The rows of each matrix lie in a flat space through zero, up to rounding. After each matrix: how many dimensions does the smallest such space have?
In the rows, 128 means zero.

[[173 122 113 108 136 138 122 157 143 135  81 133 120 107 132 178 105 173
  104 124]
 [122 157 146 140 130 130 101 169 131 126 118 130 114 110 116 140 115 111
  124 135]
 [113 146 227 129 123 130 105 130 133 139 115 125 128 128 140  93 145 121
  149 122]
 [108 140 129 178 115 151 140 139 119 135 152  89 158 101 146 146 146 138
  131 147]
 [136 130 123 115 155 130 108 124 133 120 123 125 103 118 117 118 130  94
  153 102]
 [138 130 130 151 130 133 127 107 113 136 155 109 165 132 128 107 141  99
  142 134]
 [122 101 105 140 108 127 182 134 136 150 147 125 153 134 162 137 129 160
  111 122]
 [157 169 130 139 124 107 134 158 123 135 157 106 109 121 126 114 147 118
  133 127]
 [143 131 133 119 133 113 136 123 171 123 109 132 142 151 113 138 118 142
  131 117]
 [135 126 139 135 120 136 150 135 123 183 130 123 161 109 137 133 137 127
  125 136]
 [ 81 118 115 152 123 155 147 157 109 130 170 155 135 130 182 122 102 142
  105 133]
 [133 130 125  89 125 109 125 106 132 123 155 178  83 107 133  77 128 109
  150 114]
 [120 114 128 158 103 165 153 109 142 161 135  83 211 108 143 133 148 149
  129 140]
 [107 110 128 101 118 132 134 121 151 109 130 107 108 157 149 115 115 139
  147 134]
 [132 116 140 146 117 128 162 126 113 137 182 133 143 149 192  96 111 136
  115 104]
 [178 140  93 146 118 107 137 114 138 133 122  77 133 115  96 184 126 131
  136 142]
 [105 115 145 146 130 141 129 147 118 137 102 128 148 115 111 126 187 141
  135 134]
 [173 111 121 138  94  99 160 118 142 127 142 109 149 139 136 131 141 154
  133 140]
 [104 124 149 131 153 142 111 133 131 125 105 150 129 147 115 136 135 133
  144 130]
 [124 135 122 147 102 134 122 127 117 136 133 114 140 134 104 142 134 140
  130 144]]
 | 16

[[111 124 111 141  89 119 138 111  71 115 159 128 114 123  88  86 175 158
  138 114]
 [124 167 129  92 141 125 109 137 115 145 109 132 124 127 118 109 105 143
  145 134]
 [111 129 155 134 160  96 144 145 137 114 135 191 160 130 164 180 133 102
   75 161]
 [141  92 134 155 155 125 131 146 167 116 130 133 148 117 140 142 105  92
  105 133]
 [ 89 141 160 155 166 102 127  78  84 117 176 112 115 113 134 118 133 170
  125 135]
 [119 125  96 125 102 156 154 121  73 102 160  84  92 111 131  98 145 186
  130 104]
 [138 109 144 131 127 154 125  94 133 120 131  65  93 134 135 129 117 145
  165 113]
 [111 137 145 146  78 121  94  90  62 141 135 109 119 138  90  82 165 129
  137 115]
 [ 71 115 137 167  84  73 133  62  29 106 159 102 114 111  52  79 206 165
  158 110]
 [115 145 114 116 117 102 120 141 106 133 121 161 144 127  85  94 143 121
  132 129]
 [159 109 135 130 176 160 131 135 159 121 159 102  95 110 147 121  78 168
  158 130]
 [128 132 191 133 112  84  65 109 102 161 102 162 134 140  57  98 141 101
  178 149]
 [114 124 160 148 115  92  93 119 114 144  95 134 157 126 100 124 137  82
  120 135]
 [123 127 130 117 113 111 134 138 111 127 110 140 126 119 110 136 143 140
  144 135]
 [ 88 118 164 140 134 131 135  90  52  85 147  57 100 110 166 133 128 156
  100 121]
 [ 86 109 180 142 118  98 129  82  79  94 121  98 124 136 133 152 157 107
  115 131]
 [175 105 133 105 133 145 117 165 206 143  78 141 137 143 128 157  93  81
  155 137]
 [158 143 102  92 170 186 145 129 165 121 168 101  82 140 156 107  81 182
  165 117]
 [138 145  75 105 125 130 165 137 158 132 158 178 120 144 100 115 155 165
  164 124]
 [114 134 161 133 135 104 113 115 110 129 130 149 135 135 121 131 137 117
  124 143]]
 | 10

[[131 130 128 132 128 131 132 127 123 129 122 131 131 118 128 128 130 123
  133 133]
 [130 120 135 126 121 120 109 127 149 122 135 135 118 134 119 137 138 141
  117 112]
 [128 135 142 123 122 125 109 118 127 129 137 134 119 127 122 141 150 133
  130 119]
 [132 126 123 139 126 129 118 130 139 122 121 133 127 117 136 127 128 125
  134 132]
 [128 121 122 126 131 128 142 134 130 128 125 124 133 134 125 122 115 129
  120 128]
 [131 120 125 129 128 127 133 132 137 126 124 129 130 129 124 126 121 131
  121 125]
 [132 109 109 118 142 133 198 146 115 137 112 113 155 143 110 105  80 123
  103 136]
 [127 127 118 130 134 132 146 133 120 130 121 122 137 128 133 118 113 121
  130 138]
 [123 149 127 139 130 137 115 120 105 130 125 126 128 110 153 126 139 110
  161 149]
 [129 122 129 122 128 126 137 130 130 129 129 127 130 135 118 128 123 133
  117 122]
 [122 135 137 121 125 124 112 121 125 129 142 126 119 138 130 135 141 133
  131 121]
 [131 135 134 133 124 129 113 122 126 127 126 135 124 114 131 135 144 125
  139 130]
 [131 118 119 127 133 130 155 137 128 130 119 124 139 131 121 119 108 127
  117 131]
 [118 134 127 117 134 129 143 128 110 135 138 114 131 147 132 121 119 127
  128 131]
 [128 119 122 136 125 124 110 133 153 118 130 131 121 132 137 127 124 135
  125 122]
 [128 137 141 127 122 126 105 118 126 128 135 135 119 121 127 140 151 130
  136 123]
 [130 138 150 128 115 121  80 113 139 123 141 144 108 119 124 151 169 138
  135 113]
 [123 141 133 125 129 131 123 121 110 133 133 125 127 127 135 130 138 122
  141 134]
 [133 117 130 134 120 121 103 130 161 117 131 139 117 128 125 136 135 141
  118 113]
 [133 112 119 132 128 125 136 138 149 122 121 130 131 131 122 123 113 134
  113 123]]
 | 4

[[184 136 119 116 175 111 140 109 133 137 129 144 124 150 127 121 115 154
  166 141]
 [136 112  74 104 148  82 145 101 137  87 125  90 110 166 189 148 121 147
  129 189]
 [119  74 141 131 163 111 142 135 117 156 138 124 153 128 115 132 121 144
  106 142]
 [116 104 131 161 124 130 133 139 160 103  93  94 128 130 146 121 135 110
  128 158]
 [175 148 163 124  79 115 120 157 179  92 111 106 131  75 131 130 146 110
  119 122]
 [111  82 111 130 115 148 134 140 158 130 132 110 160 124  86 126 117 179
  103 150]
 [140 145 142 133 120 134 154 135 150 134 134 163 126 123 113  86 127 130
  138 106]
 [109 101 135 139 157 140 135 172 121 125 151 138 140 129 120 137 118 128
  132 155]
 [133 137 117 160 179 158 150 121 152 178 123 156 111 164 135 100 101 149
  173 130]
 [137  87 156 103  92 130 134 125 178 160 119  99 118 123 142 156 126 114
  120 152]
 [129 125 138  93 111 132 134 151 123 119 182 123  98 131 120 137 109 103
  128 134]
 [144  90 124  94 106 110 163 138 156  99 123 154 154 155 143 111 145 150
  162 154]
 [124 110 153 128 131 160 126 140 111 118  98 154 141 149 140 118 137 112
  162 167]
 [150 166 128 130  75 124 123 129 164 123 131 155 149 101  82 111 131 128
  145  70]
 [127 189 115 146 131  86 113 120 135 142 120 143 140  82 168 168 120 116
  100 115]
 [121 148 132 121 130 126  86 137 100 156 137 111 118 111 168 189 149 122
  128  84]
 [115 121 121 135 146 117 127 118 101 126 109 145 137 131 120 149 211 147
  121  71]
 [154 147 144 110 110 179 130 128 149 114 103 150 112 128 116 122 147 137
  138 163]
 [166 129 106 128 119 103 138 132 173 120 128 162 162 145 100 128 121 138
  202 110]
 [141 189 142 158 122 150 106 155 130 152 134 154 167  70 115  84  71 163
  110 104]]
 | 14

[[ 32 170 128 130 163 158 128 126 132 125 151 105  94 113  95 123 132 124
  115 101]
 [170  79 109 142 145 144 106 160 121 121 122 130 114 116 129 127 114 151
  145 175]
 [128 109 113 144 143 152 115 154 120 117 130 130 108 110 120 131 126 144
  134 156]
 [130 142 144 104 124  99 137  98 141 147 127 115 148 155 134 116 120 112
  126  97]
 [163 145 143 124  73  98 153 107 124 127 114 159 167 140 155 143 151 111
  118 112]
 [158 144 152  99  98  80 147  87 140 149 118 128 170 164 150 121 127 104
  124  92]
 [128 106 115 137 153 147 111 149 126 124 131 119 107 117 118 124 117 143
  137 152]
 [126 160 154  98 107  87 149  83 143 150 126 120 161 162 140 119 128 101
  119  79]
 [132 121 120 141 124 140 126 143 120 117 127 139 121 115 128 136 135 136
  128 144]
 [125 121 117 147 127 149 124 150 117 113 129 140 114 107 124 139 137 139
  128 149]
 [151 122 130 127 114 118 131 126 127 129 122 136 139 132 138 131 130 127
  129 131]
 [105 130 130 115 159 128 119 120 139 140 136 101 117 138 115 111 110 127
  132 116]
 [ 94 114 108 148 167 170 107 161 121 114 139 117  87 100 104 128 122 149
  134 156]
 [113 116 110 155 140 164 117 162 115 107 132 138 100  97 116 139 136 146
  129 159]
 [ 95 129 120 134 155 150 118 140 128 124 138 115 104 116 111 124 123 136
  129 134]
 [123 127 131 116 143 121 124 119 136 139 131 111 128 139 124 116 115 125
  131 119]
 [132 114 126 120 151 127 117 128 135 137 130 110 122 136 123 115 110 132
  136 132]
 [124 151 144 112 111 104 143 101 136 139 127 127 149 146 136 125 132 110
  120  97]
 [115 145 134 126 118 124 137 119 128 128 129 132 134 129 129 131 136 120
  121 114]
 [101 175 156  97 112  92 152  79 144 149 131 116 156 159 134 119 132  97
  114  68]]
 | 3

[[ 83  70 136 129  93 171 154 141 157 125 125 141 128 130 142 135 120 107
  133 116]
 [ 70  16 146 128  57 177 172 131 145 108 142 146 127 147 137 128 121  99
  139 120]
 [136 146 139 126 142 136 127 129 146 120 133 129 136 130 132 144 109 134
  111 136]
 [129 128 126 126 128 120 114 128 114 120 131 117 135 133 120 138 128 133
  135 122]
 [ 93  57 142 128  83 160 159 128 142 115 139 142 126 140 135 126 122 110
  132 127]
 [171 177 136 120 160  93  93 115 102 102 150 104 148 144 109 154 110 157
  114 141]
 [154 172 127 114 159  93  57 132  85  88 147  74 171 148  96 192 104 163
  134 111]
 [141 131 129 128 128 115 132 117 117 127 135 131 123 132 124 116 133 132
  126 139]
 [157 145 146 114 142 102  85 117  94  75 165  91 166 161 101 182  94 159
  119 132]
 [125 108 120 120 115 102  88 127  75 100 143  91 150 148 100 156 131 141
  155 106]
 [125 142 133 131 139 150 147 135 165 143 116 146 120 115 146 123 121 120
  112 135]
 [141 146 129 117 142 104  74 131  91  91 146  85 163 148 101 180 109 153
  137 112]
 [128 127 136 135 126 148 171 123 166 150 120 163 104 115 150  94 131 114
  109 150]
 [130 147 130 133 140 144 148 132 161 148 115 148 115 113 146 113 127 121
  112 138]
 [142 137 132 120 135 109  96 124 101 100 146 101 150 146 109 159 114 146
  130 124]
 [135 128 144 138 126 154 192 116 182 156 123 180  94 113 159  78 129 110
   94 167]
 [120 121 109 128 122 110 104 133  94 131 121 109 131 127 114 129 147 130
  155 107]
 [107  99 134 133 110 157 163 132 159 141 120 153 114 121 146 110 130 110
  123 133]
 [133 139 111 135 132 114 134 126 119 155 112 137 109 112 130  94 155 123
  138 128]
 [116 120 136 122 127 141 111 139 132 106 135 112 150 138 124 167 107 133
  128 115]]
 | 4

[[ 95 133 159 121 121 152 115 132 141 130 115 116 107  90 142 150 139 117
  149 129]
 [133 125 129 132 133 119 123 128 132 129 132 131 121 134 122 125 124 138
  125 127]
 [159 129  57 133 149 107 166 133  97  89 150 162 163 148 115 108 129 135
  115 152]
 [121 132 133 122 106 135 132 127 136 114 124 131 130 117 128 127 132 118
  129 127]
 [121 133 149 106  72 143 135 118 134 133 113 131 145 128 132 116 134  85
  126 111]
 [152 119 107 135 143  98 134 130 137 130 144 135 112 159  99 113 117 157
  106 132]
 [115 123 166 132 135 134 102 127 145 164 118 101  99 126 132 141 122 137
  132 115]
 [132 128 133 127 118 130 127 124 128 135 125 124 136 136 129 123 125 122
  124 120]
 [141 132  97 136 134 137 145 128 114 116 130 118 161 135 132 125 125 129
  118 133]
 [130 129  89 114 133 130 164 135 116 117 131 140 133 130 116 121 138 114
  124 149]
 [115 132 150 124 113 144 118 125 130 131 117 121 133 112 143 136 132 113
  138 120]
 [116 131 162 131 131 135 101 124 118 140 121 130 132 115 154 139 129 119
  149 116]
 [107 121 163 130 145 112  99 136 161 133 133 132  60 108 115 144 128 158
  141 132]
 [ 90 134 148 117 128 159 126 136 135 130 112 115 108  84 144 154 144 110
  153 138]
 [142 122 115 128 132  99 132 129 132 116 143 154 115 144 108 114 125 142
  119 133]
 [150 125 108 127 116 113 141 123 125 121 136 139 144 154 114 108 122 129
  110 125]
 [139 124 129 132 134 117 122 125 125 138 132 129 128 144 125 122 121 136
  122 122]
 [117 138 135 118  85 157 137 122 129 114 113 119 158 110 142 129 136  95
  131 119]
 [149 125 115 129 126 106 132 124 118 124 138 149 141 153 119 110 122 131
  118 125]
 [129 127 152 127 111 132 115 120 133 149 120 116 132 138 133 125 122 119
  125 110]]
 | 6

[[131 157 120 132 156 120 118 107 132 139 116 117 132 115 147 122 135 145
  122 163]
 [157 215  78 121 214  75  94 106  85 152  77  74 115 128 186 156 158 197
  137 214]
 [120  78 131 129  87 166 176 171 127  90 140 171 129 161  60 131 108 108
  138  76]
 [132 121 129 122 120 118 120 138 116 130 130 119 121 134 135 140 131 124
  134 114]
 [156 214  87 120 209  67  79  99  88 162  83  64 114 118 203 155 160 190
  134 210]
 [120  75 166 118  67 120 105 142 130 138 165 122 120 123 141 134 124  78
  129  59]
 [118  94 176 120  79 105  76 112 143 161 168 103 124  96 179 123 132  77
  118  81]
 [107 106 171 138  99 142 112  93 178 146 161 137 145  87 145  90 121  87
  104 114]
 [132  85 127 116  88 130 143 178  98 107 137 137 112 165  97 157 121 112
  148  70]
 [139 152  90 130 162 138 161 146 107 104  97 140 126 157  95 140 128 166
  140 157]
 [116  77 140 130  83 165 168 161 137  97 146 169 132 150  70 123 108 101
  133  77]
 [117  74 171 119  64 122 103 137 137 140 169 123 122 118 143 129 123  74
  126  60]
 [132 115 129 121 114 120 124 145 112 126 132 122 119 139 128 143 129 122
  136 106]
 [115 128 161 134 118 123  96  87 165 157 150 118 139  85 167 100 130 102
  107 132]
 [147 186  60 135 203 141 179 145  97  95  70 143 128 167  84 143 131 202
  143 199]
 [122 156 131 140 155 134 123  90 157 140 123 129 143 100 143 102 130 137
  111 170]
 [135 158 108 131 160 124 132 121 121 128 108 123 129 130 131 130 133 154
  129 163]
 [145 197 108 124 190  78  77  87 112 166 101  74 122 102 202 137 154 168
  124 197]
 [122 137 138 134 134 129 118 104 148 140 133 126 136 107 143 111 129 124
  116 143]
 [163 214  76 114 210  59  81 114  70 157  77  60 106 132 199 170 163 197
  143 205]]
 | 3

[[161 116 162 129 113 131 124 119 130 177 155 140  94 154 111 126 141 113
  102 119]
 [116 145 103 136 130 119 143 120 137  91 133  90 152 102 135 128 115 120
  129 130]
 [162 103 173 116 112 139 112 124 118 197 154 175  73 168 109 121 157 118
  102 122]
 [129 136 116 122 116 123 142 106 130 114 172 107 115 111 127 115 138  98
  104 132]
 [113 130 112 116 128 129 131 123 121 108 138 132 125 114 134 120 137 123
  128 136]
 [131 119 139 123 129 133 119 134 123 144 121 150 119 141 126 129 134 135
  131 128]
 [124 143 112 142 131 119 141 124 140 102 126  90 153 110 132 133 110 124
  130 126]
 [119 120 124 106 123 134 124 122 114 128 148 156 103 126 130 115 151 120
  121 137]
 [130 137 118 130 121 123 140 114 133 115 153 104 127 115 128 123 128 109
  114 129]
 [177  91 197 114 108 144 102 128 115 231 155 198  54 190 100 122 165 121
   96 118]
 [155 133 154 172 138 121 126 148 153 155  76  95 167 151 119 158  86 155
  145 107]
 [140  90 175 107 132 150  90 156 104 198  95 222  88 182 118 131 155 161
  142 127]
 [ 94 152  73 115 125 119 153 103 127  54 167  88 142  74 145 110 132  99
  120 144]
 [154 102 168 111 114 141 110 126 115 190 151 182  74 166 112 120 159 121
  107 125]
 [111 135 109 127 134 126 132 130 128 100 119 118 145 112 137 128 122 133
  139 133]
 [126 128 121 115 120 129 133 115 123 122 158 131 110 120 128 116 143 110
  113 133]
 [141 115 157 138 137 134 110 151 128 165  86 155 132 159 122 143 119 157
  146 119]
 [113 120 118  98 123 135 124 120 109 121 155 161  99 121 133 110 157 117
  120 141]
 [102 129 102 104 128 131 130 121 114  96 145 142 120 107 139 113 146 120
  128 142]
 [119 130 122 132 136 128 126 137 129 118 107 127 144 125 133 133 119 141
  142 129]]
 | 3

[[172 139 128 136  82 121  97 136 146 103 139 159 120 117 154 151 125 149
  111  80]
 [139 179 111 140 129 112 167 123 164  96 138 125 130 148 152 116 124 121
  162 144]
 [128 111 179 127 107 134 119 153 124 139 162 166 102 148 144 119 105 140
  118 108]
 [136 140 127 133 116 119 136 137 142 120 133 138 133 129 138 124 123 137
  132 125]
 [ 82 129 107 116 198 164 129  86 100 124  98  71 118 134  92 117 137  68
  140 182]
 [121 112 134 119 164 160 111 110  99 126 110  88 116 141 113 133 124  97
  136 146]
 [ 97 167 119 136 129 111 170 138 161 117 139 149 136 132 132  87 117 126
  138 162]
 [136 123 153 137  86 110 138 195 150 126 124 162 163 119 139  88  85 179
  117 134]
 [146 164 124 142 100  99 161 150 167 110 143 151 143 136 155 113 116 152
  145 127]
 [103  96 139 120 124 126 117 126 110 167 141 151 120 112 111 134 145 135
  100 113]
 [139 138 162 133  98 110 139 124 143 141 196 185  83 155 164 146 139 136
  130  81]
 [159 125 166 138  71  88 149 162 151 151 185 191 120 143 168 139 127 179
  128  76]
 [120 130 102 133 118 116 136 163 143 120  83 120 183  93 110  94 109 155
  117 160]
 [117 148 148 129 134 141 132 119 136 112 155 143  93 154 143 118 116 104
  136 131]
 [154 152 144 138  92 113 132 139 155 111 164 168 110 143 163 134 120 143
  131  96]
 [151 116 119 124 117 133  87  88 113 134 146 139  94 118 134 184 165 117
  108  71]
 [125 124 105 123 137 124 117  85 116 145 139 127 109 116 120 165 172 111
  119 102]
 [149 121 140 137  68  97 126 179 152 135 136 179 155 104 143 117 111 187
  103  99]
 [111 162 118 132 140 136 138 117 145 100 130 128 117 136 131 108 119 103
  137 151]
 [ 80 144 108 125 182 146 162 134 127 113  81  76 160 131  96  71 102  99
  151 216]]
 | 6

[[180 150 149  89 152  95  98 100 124 147 147 110  93 145 104 149 176 149
  128 118]
 [150 162 129 107 132 129 120 120 127 111 148 139 100 130 121 155 156 144
  138 105]
 [149 129 121 125 135 105 152 127 122 101 127 138 130 163 128 122 130 140
  131 146]
 [ 89 107 125 187 128 162 112 115 119 110  90 142 146 118 172 126 121 106
  110 109]
 [152 132 135 128 135 140 122 104 110 113 143 142 135 155 117 150 148 130
  131 105]
 [ 95 129 105 162 140 208 163 127 141 150 124 162 145  91 101 134 135 128
  148 144]
 [ 98 120 152 112 122 163 146 144 140  88 148 151 123 113 113 139 112 147
   98 143]
 [100 120 127 115 104 127 144 149 133 118 139 150 149 108 112 132  91 123
  115 139]
 [124 127 122 119 110 141 140 133 135 140 139 133 129 102 109 130 115 133
  140 141]
 [147 111 101 110 113 150  88 118 140 214 155  80 153 144 101 116 133 108
  168 157]
 [147 148 127  90 143 124 148 139 139 155 156 128 119 128  81 134 143 143
  143 142]
 [110 139 138 142 142 162 151 150 133  80 128 132 112 136 152 121 129 137
  122 110]
 [ 93 100 130 146 135 145 123 149 129 153 119 112 171 142 132 106 103  95
  114 124]
 [145 130 163 118 155  91 113 108 102 144 128 136 142 139 102 150 144 116
  102  82]
 [104 121 128 172 117 101 113 112 109 101  81 152 132 102 173 135 116 111
  103 100]
 [149 155 122 126 150 134 139 132 130 116 134 121 106 150 135 126 156 139
  147 113]
 [176 156 130 121 148 135 112  91 115 133 143 129 103 144 116 156 181 142
  151  98]
 [149 144 140 106 130 128 147 123 133 108 143 137  95 116 111 139 142 159
  132 138]
 [128 138 131 110 131 148  98 115 140 168 143 122 114 102 103 147 151 132
  133 130]
 [118 105 146 109 105 144 143 139 141 157 142 110 124  82 100 113  98 138
  130 154]]
 | 10

[[143 148 182 133 116 209 128 135 189 152 141 185 197 152 113  59 127 121
   72 116]
 [148 101  73  81 167  93 165  98 137 123 163  97 143  82 111 154  97 131
  140 112]
 [182  73 104 159 150 114 140 111 158 139 109 131  72  64  60 149  73 170
  100 155]
 [133  81 159  72 142  98 134 151 147 148 142 123 112  94 120 173 128 142
  133 138]
 [116 167 150 142  96 149 170 117  98 103 158  38  67 107 136 176  66  87
  110 113]
 [209  93 114  98 149  71 107 138 144 155 122  88 120  98 103 120 133 172
  147 165]
 [128 165 140 134 170 107 117 128 128 118 129  54 119 154 120 113 155 129
  130 117]
 [135  98 111 151 117 138 128 111 138 114  91 154 119 113 101 163 173 175
  129  96]
 [189 137 158 147  98 144 128 138 114 140 121  98 108  73 139 132 100 129
  123 179]
 [152 123 139 148 103 155 118 114 140 114 138 116 144  80 134 110 124 138
  124 128]
 [141 163 109 142 158 122 129  91 121 138 106 105 115 131 153 174 124 116
  120 159]
 [185  97 131 123  38  88  54 154  98 116 105 109 165 126 167  56 154 164
  138 128]
 [197 143  72 112  67 120 119 119 108 144 115 165 144 220 140  44 173 165
  171 104]
 [152  82  64  94 107  98 154 113  73  80 131 126 220  15 166 130 122 132
  143  96]
 [113 111  60 120 136 103 120 101 139 134 153 167 140 166 126  77  60 109
  117 128]
 [ 59 154 149 173 176 120 113 163 132 110 174  56  44 130  77 149 165 119
  221 150]
 [127  97  73 128  66 133 155 173 100 124 124 154 173 122  60 165 102 121
  128  97]
 [121 131 170 142  87 172 129 175 129 138 116 164 165 132 109 119 121 112
   94 128]
 [ 72 140 100 133 110 147 130 129 123 124 120 138 171 143 117 221 128  94
  112 108]
 [116 112 155 138 113 165 117  96 179 128 159 128 104  96 128 150  97 128
  108 132]]
 | 13
